Every row belongs to one group in each of 2 separate groupings. Each group adds its own fixed numbers to the row, and there is some noise. The rows also spread widely along 6 directions, which tell nothing about the answers.
In the rows, 128 means zero.
Known rows, each followed by its group in each grouping:
[144 146 102 133 181 122 114 112 115  93 135  85 135 109 118 109 169 107
 120 142 115  83 121 107 125 112 138 139 148 117 171 159] : vutur z_295
[178 122 114 164 132 177 139 105 152 122 141 123 191  79 106 178 193  72
 105 150 139  79 158  87 137 146 151 169 138 131 172 149] : kif z_434
[139 118 101 132 138 128 121 128 111 110 136 133 142 113 123 121 144 151
 129 142 116 110 124 124 142 104 121 140 151 146 143 128] : Ruv z_295
[146 111  82 172  98 185 180 136 154 158 113 165 109  90 152 149 133 126
  80 128 117 129 153 103 103 174 133 147 153 149 124 174] : kif z_499
[125  92 105 104  77 155 134 113 120 141 165 189 148 148  91 105 159 125
 180 103 179 124 147 148 181  99 111 139 128 182 115  65] : gigu z_499
[150 103  97 146 122 128 136 129 112 129 141 140 113 130 114 109 144 145
 149 113 132 142 140 114 130 108 135 136 126 147 144 126] : gigu z_434
[129 119  91 101 100 120 168  85 128 107 153 165 126 146 133 106 162 116
 150 146 134  76 132 129 170 108 133 138 164 155 132 119] : Ruv z_499
[172 102  75 147 180 120 114 145 100 121 135 163 110 132 118  89 118 128
 180 139 113 158 139 105 124 122 164 102 148 103 153 156] : vutur z_434
[140 134 119 133 130 115 124  96 109  90 133  91 131 139 123 105 165 136
 153 140 126  98 129 125 151  81 102 137 124 141 147 113] : Ruv z_434
[157 136 115 153 166 105 124 115 114 102 131  80 120 108 124 106 156 125
 120 128 107  99 128  89 107 105 150 143 127 108 172 160] : gigu z_434
[149 123 114 165 106 166 144 111 136 126 127 116 144 110 124 149 162 122
 114 126 135 114 147 118 133 127 106 152 116 156 140 133] : kif z_434
[124 122  92 149 106 141 152 125 129 111 117 124  93 112 160 111 121 152
  90 127 102 114 132 114 114 126 117 142 145 136 131 160] : Ruv z_499
[153 121 158 187 133 180  71 126 127 112 110  63 141 106 107 130 153 160
 112  89 145 147 143 116 116  99  75 159  71 148 154 114] : gigu z_434
[129 107  60  94 104 120 179  97 122 129 156 200 129 133 117 114 167  80
 135 145 126  82 147 120 150 148 181 141 176 134 140 146] : vutur z_499
[126 130 108 136 128 139 158  94 141 105 149 104 102 127 140 102 163 117
 126 128 143  91 123 115 137 114 128 138 138 149 151 138] : gigu z_499
[122 110  65 123 111 100 172 131 105 129 143 166 106 127 134 111 152 140
 127 122 118 123 127 126 132 128 161 140 166 152 131 155] : gigu z_295
[173 145 140 194 211 170 107 110 150  86 123  39  57 136 134 103 141 126
 148 149 132 152 119  97 113 113  98 117 118 127 163 181] : vutur z_434

New rows. What belongs after each?
[127 173 129 153 169 112 127  94 128  71 113   4 101  96 150 110 177 133
  74 123 107  64 103 104  94  96  99 152 124 132 178 177] : gigu z_295
[119 128  92 112  89 127 145 119 102 129 120 149 138 123 134 100 142 145
 137 108 125 102 144 129 132 111  95 130 127 147 118 123] : kif z_499
[173 130 138 138 178 128  90 103 125  90 160  94 182 112  99 120 177  96
 170 162 137  80 134 103 162  86 131 141 128 122 180 114] : Ruv z_434
[155 121 116 163 138 138 150 103 138 115 142  94 107 123 127 136 169 118
 120 129 134 113 134 106 128 122 138 152 132 142 156 153] : gigu z_434
[145 119 103 155 168 132  90 145  93 113 116 112  88 137 120  78 113 166
 172 115 111 176 134 123 113  99 100 104 103 127 138 142] : vutur z_434
[159 138  86 154 162 110 144 123 112 110 119 101 122 109 144 109 146 129
 136 146  95 110 135  91 113 121 143 117 139 112 160 179] : kif z_434
[154  89  97 150 136 190 116 146 135 143 144 181 101 127 117 110 116 133
 166 127 160 165 148 120 145 140 130 121 138 143 121 130] : vutur z_499
[138  96  86 137  91 124 144 132  99 137 136 167 127 126 113 117 144 149
 130 100 122 146 144 122 130 118 143 143 131 149 132 122] : gigu z_434
[151 122  99 155 123 141 125 133 107 129 106 123 153  96 121 125 146 146
 119 118 107 130 152 106 105 123 113 141 112 124 144 143] : kif z_434
[158 120 118 175 158 145 129 120 135 113 130  82 102 103 128 129 140 134
 111 122 123 129 129  90 108 126 141 152 123 126 166 170] : gigu z_434
[136 146 115 149 170  99 147 101 117  86 138  52  36 177 150  64 141 164
 182 129 132 145 108 118 134  77  92 101 116 159 144 151] : gigu z_434
[122 132  84 115 126 116 155  96 113 107 126 137  91 142 135  86 153 120
 136 126 116  95 123 122 126 121 130 127 149 132 137 154] : vutur z_499
[146 123  88 144 116 119 178  98 124  93 142 118  82 147 146 110 154 133
 127 146 114 118 126 120 144 110 125 133 148 150 140 149] : Ruv z_434
[109 106  69  84  46 111 182 101  97 121 165 218 141 156 107 121 172 136
 161 132 145 101 137 171 193 103 128 150 173 198 108  78] : Ruv z_295
[132 109  93 161 111 118 122 140  90 130 102 117 118  98 123 111 130 168
  94  90  96 143 141 110  91 113 137 146 114 126 150 150] : gigu z_434
[145 135  82 141 118 114 194 100 127 112 135 128 106 137 139 123 173 113
 136 140 116 100 136 109 138 123 142 126 154 146 142 168] : kif z_434
[143 112 114 157 128 164 122 131 135 120 115 119 122  97 138 126 121 149
  85 127 110 115 137 104 111 130 114 148 137 131 144 152] : Ruv z_499
[140 117  98 139 137 130 105 141 100 111 129 136 141 113 125 114 136 162
 130 130 118 122 122 124 138 100 111 135 141 145 144 120] : Ruv z_295
[140 142 137 183 120 157 137  97 134  86 103  38  96 106 153 143 157 141
  52 132  99 103 125 104  97 123  93 167 113 140 157 170] : Ruv z_434
[134 115  72 125 116 111  89 179  69 155  95 171 178  76 117 102 109 191
 127  93  89 152 144 119  94 110 110 126 124 117 129 133] : kif z_295
[155 103  97 160 157 143  94 145  96 119 121 140  97 132 113  91 112 156
 168 115 118 180 139 124 124 108 118 114 113 125 135 134] : vutur z_434
[138 122  55 135 156  90 195 130 120 120 140 137  68 120 160 100 144 132
 114 144 102 116 111  98 116 134 193 125 193 130 153 200] : gigu z_295
[134 131  93 142 147 135 108 134 100 109 116 118 123 105 119 106 140 137
 117 124 107 121 122 119 111 120 129 141 139 124 154 160] : vutur z_295
[178 105 102 161 143 163 144 136 140 139 148 159 122 129 120 133 147 129
 185 146 149 152 150 108 155 129 127 120 136 153 138 134] : kif z_434
[136 111 123 166 109 149 112 128 112 126 119 103 118 116 116 125 140 162
 110  91 126 145 140 122 115 107 101 151 100 147 143 121] : gigu z_434
[135 129  93 188 130 135 186 125 130 115 114  88  21 138 170 112 125 169
  94 117 100 164 122 104  89 133 127 129 137 151 133 198] : gigu z_434
[170 128  83 153 166 118 149 130 117 121 122 124 132 104 129 114 144 124
 138 144 101 116 141  83 112 131 154 123 143 108 162 179] : kif z_434
[144 108  93 145 128 145 154 128 122 112 149 147  89 149 139 108 138 164
 151 145 134 143 120 134 158 111 114 121 160 171 125 135] : Ruv z_295
[147 125  87 143 125 108 138 133  97 132 108 130 149  94 130 123 145 143
 112 123  91 116 146 104  99 126 132 137 126 113 146 158] : kif z_434
[100 131 108  82 101  77  74 126  63 109 113 113 191 108 106  60 136 162
 138  70 111  84 140 127 111  63  90 138  87 115 146  92] : gigu z_499
[177 101 137 185 165 179  78 140 134 117 129 107 162  82 112 146 140 129
 119 138 119 134 141  91 123 127 120 158 118 116 174 134] : Ruv z_434
[139 134  74 109 172  73 146 120  98  91 144 126  99 141 147  72 146 148
 177 163 107 105 105 115 149  92 142 104 185 128 150 150] : Ruv z_295
[124 116 101 119  94  97 129 112  82 119 132 133 135 139 105  94 159 152
 154  97 130 127 139 136 140  87 117 137 112 148 138 100] : gigu z_434
[127 122  55 128 137 102 137 139  94 121  87 142 146  65 138 111 125 116
  51 117  56  86 141  81  52 157 178 157 152  65 163 206] : vutur z_499
[151 119  88 129 141  91 143 114  97  96 135 133 115 142 126  92 139 139
 160 144 105 120 125 116 138  96 139 119 143 127 148 139] : Ruv z_434
[128 132 108 103 130 112 126  96 112  92 148 122 147 141 128  79 159 121
 171 141 133  73 128 129 164  86 115 130 143 136 147 110] : Ruv z_499
[136 107 103 127 102 144 123 123 116 138 148 160 172  94  95 147 172 125
 119 111 151 101 142 124 147 123 145 167 144 160 143 108] : gigu z_295
[178 115 140 138 168 154 124  93 152 109 195 112 147 140  89 133 203  74
 204 156 188  92 137 109 196  99 147 139 136 158 168 100] : gigu z_434
[102 132 106 145  64 146 138 117 108 104 105  99  99 125 147 127 139 191
  73 100 108 125 125 155 122  99  61 163 124 177 112 123] : Ruv z_295
[154 122 127 137 153 116 113 102 112 105 154 109 141 131 102 102 170 122
 171 123 148 108 131 110 153  82 128 132 115 138 163 112] : gigu z_434
